There are 5 ways to turn a row about zero (a turn may also mirror it). The second row of each pair is the first, turned, with some noise. The first 35 pairs use one turn. New pairs use 2 turns, one after the other, and a turn may come again.
Known pairs, each followed by its turns in order:
[ 33  -8  33  23 -32   6]
[-9 37 17  4 41 21] : Q

[ -8  23  21 -12 -23   4]
[ -6   8 -37   4  -6 -15] : K

[24  8 -1  1 26 13]
[-19 -11   3  29  14  -1] : T

[ 9 13  2 -5  4 -5]
[-4 12 -1 -9  6 -6] : W

[ 9  2 -2 -5 -1 -1]
[-3 -8 -1  5 -6  0] : T

[-14  15   6   0  -5 -12]
[ -1  16 -12  -7   0 -12] : P

[27  5 -1  6 20  7]
[  5 -26   8  -7  19  -3] : K

[-54 -32  23  13 -11 -55]
[-11  50  21 -68 -13   2] : P

[ -5  32   4 -11  26  55]
[-17 -31  39 -40 -19   9] : Q

[  0  -6 -10 -10  10 -55]
[-45   2  10   0  -2  34] : K

[-6 -2 -1  5  1 -3]
[-2  5  6 -2 -4  0] : P

[-16   1  -1   8  45  -9]
[-23 -18   1 -15 -31 -19] : P

[-27  14 -53 -11  35   2]
[-47 -21   5 -37  29  10] : T

[ 37 -15  -2  20  28 -21]
[ 33  34 -11 -25   5 -10] : Q

[-5 17  4  1 -9 -6]
[-17   1  -7  -1   0   2] : Q

[18 -2  0 12 17 15]
[ 19 -19  10  -3  12  -4] : K

[-30 -14  46  29  -4 -32]
[56 27 34 -7  6 -1] : T

[-9 19 36 33 55 -3]
[-48   0 -27   2 -54  -6] : P

[ 12 -15  22   0 -11  -2]
[ 23   5  -5  18 -12   5] : T

[ 18  12  -3 -44   2 -32]
[-52  -6  -4 -26   0  -3] : K

[-48  17  -4  13  15  -7]
[-24  -2  -2   9 -43 -20] : Q

[ 34 -10 -20   7 -13  19]
[ 23 -13  11 -27  22  14] : W

[-21 -40  26  -8  38  -7]
[-32 -29 -33   0 -37   3] : W

[ -3  13 -17  12  32   7]
[-15  -7  25 -15 -12 -22] : W

[ 18 -14  46 -23 -15  34]
[ 27  20 -39 -27 -19  31] : W

[ 15  12 -31 -17  15  -2]
[-18   4  19 -20  26  -7] : K

[25 -5  7 41 12  4]
[ 11  42  12 -15  -3  12] : Q

[ 10 -46 -11 -24   3  16]
[  3  -6  38 -22 -31 -16] : K

[-11 -25 -19 -52  -1   0]
[-14 -14 -13 -21 -19  49] : T

[  5  14 -51   8 -22  27]
[-34  -5 -43 -21   2 -27] : T

[  5  -7   1 -23   0  29]
[ 27  -2 -13 -18 -13  -8] : W

[ -5 -16  10  20   0   9]
[ 4 19 20 13 -4 -1] : Q

[ 31  22 -10  55 -23 -29]
[-53  32   7  30  34  -2] : P

[ -3  -7 -14  -1 -11  12]
[ 20 -10   6   3   1   0] : W

[  7  -2   1 -27  20 -21]
[ -7 -23 -12 -26   8  -4] : P

New pairs, each followed by its turns in order:
[ 9 -6 22 -1  3 55]
[-17 -21   5 -13  46  23] : K P

[ 55 -10 -22 -20   8  -8]
[ 35  -9  31 -24 -21  25] : P K

[ 13 -19  -3   5  53 -40]
[ 48   8  13 -46 -18   3] : P P

[ 55 -32  -6  35 -12 -12]
[ 58  38 -21   0  -4  15] : T Q

[  8  -2  -3 -10  -7 -20]
[ 11  13   6 -10 -13  -8] : K P

[ 7 -5 19 29 10 12]
[-17 -19  23  12   9   9] : W Q

[ 16   5  27  30 -16  16]
[-28  -5  36   8  13  14] : K P

[ 0 17 21  1 -5 -5]
[ 14   7  11   5 -14 -17] : T T

[15 13 48 46 15 -8]
[  5  15 -56 -12  -4 -40] : Q P

[ 35   0 -10 -18  -1  -3]
[  3  -1  -4  23   1 -35] : K Q

[-12   8 -26 -34  38  -4]
[-2 38 -1 -5 11 42] : T T

[ 10   5  15  14 -22   8]
[-16  22  15   3  14  -1] : Q T

[ 25 -27 -16 -11  35  55]
[ -5 -26 -32 -38  22  50] : K P

[  4 -47   8  53  26 -11]
[ 33  28 -49   6 -38 -11] : P K

[ 2 -4 27 34 17  1]
[ 37  21  -3   5 -16   0] : W P

[10 14 -1 -8 34 -4]
[ 17 -28   0 -10 -16   4] : K P

[ -8  12 -25  54  -8 -38]
[ -3  27 -49  -5   8  45] : P K

[-19 -28   6  16   6  12]
[-21  30   2  -4  12   3] : Q Q

[-21  13 -22  -1  34  51]
[  8  -5  -6  -9 -44 -48] : T P

[  1  -1 -40   0  52 -11]
[ 28   1 -22  -4  57   3] : Q W

[ 28 -23   0  -8 -31 -36]
[-17 -19  32  26 -20 -30] : T K

[ 22  15   1 -55   3   5]
[ -5  -6  38 -38 -24  16] : Q K

[ 4  9 -4 31  1 -5]
[-12 -10  18 -19 -12  10] : K W

[ 14  -5 -21  28  29   7]
[-17  -1 -14 -32 -19  15] : K W

[22 12 11 17 44  8]
[-17  -5  19   7 -47  13] : Q T

[ 44 -19  -3 -11   1  -2]
[38  8  2 -7 -4 30] : K T

[-24  11 -14 -50  -7  -4]
[-14  39 -15 -17 -30  21] : T T

[  6  -2  26  11  -7 -10]
[ 20  16  -4  -4  12 -11] : W K

[  3   5 -23   1  12  24]
[  3  -3  12 -11 -19 -25] : T P

[ 24   4   1 -12   9 -19]
[  1 -16   0 -17 -10 -23] : W P

[-10  -7 -26   2  29  -5]
[  8 -24   5 -15 -30   4] : T P

[ -1   4 -26  -2  46 -27]
[ 26 -21 -24   3 -40   4] : K P

[-48  -2  16  55   5   0]
[ -1  32  19 -23 -45 -41] : P T

[ 50  -9   7 -46  23 -30]
[ 49 -22 -33 -35   5 -28] : Q Q

[  6   8 -28 -23 -53  -8]
[-30  20  16  52   0  -8] : K W

[  7  12 -13  22   1  35]
[ 30  20 -13  -8 -19  13] : Q W

[  5 -16 -45   8 -41 -13]
[ 29  29  41  -5   6 -31] : K T

[  6   4  16  42 -40   2]
[-39  -2  25 -18 -32  11] : Q Q

[-55  38   5   5   0  23]
[-19  -2   5 -15  63 -22] : K K

[39 35  4 16  0 -1]
[-32 -44   4  -3 -12  -6] : K W

[  1 -14   6  45   3 -11]
[ -8  17 -31  24  11 -21] : Q P

[55 55 -4 30 55  9]
[-19  32  65  -7 -48  44] : W T

[-7 10 13 -1 11  1]
[  9 -17   8   5   6  -4] : K P

[  5  12  -5 -28  -2  10]
[ -6 -28   8   1 -10  -6] : W T

[-25   7  11  33 -16 -17]
[  1  19 -32   3   3 -31] : P P

[ 10 -26   1 -25  22 -12]
[ -9 -23  18  22  24  -9] : K Q

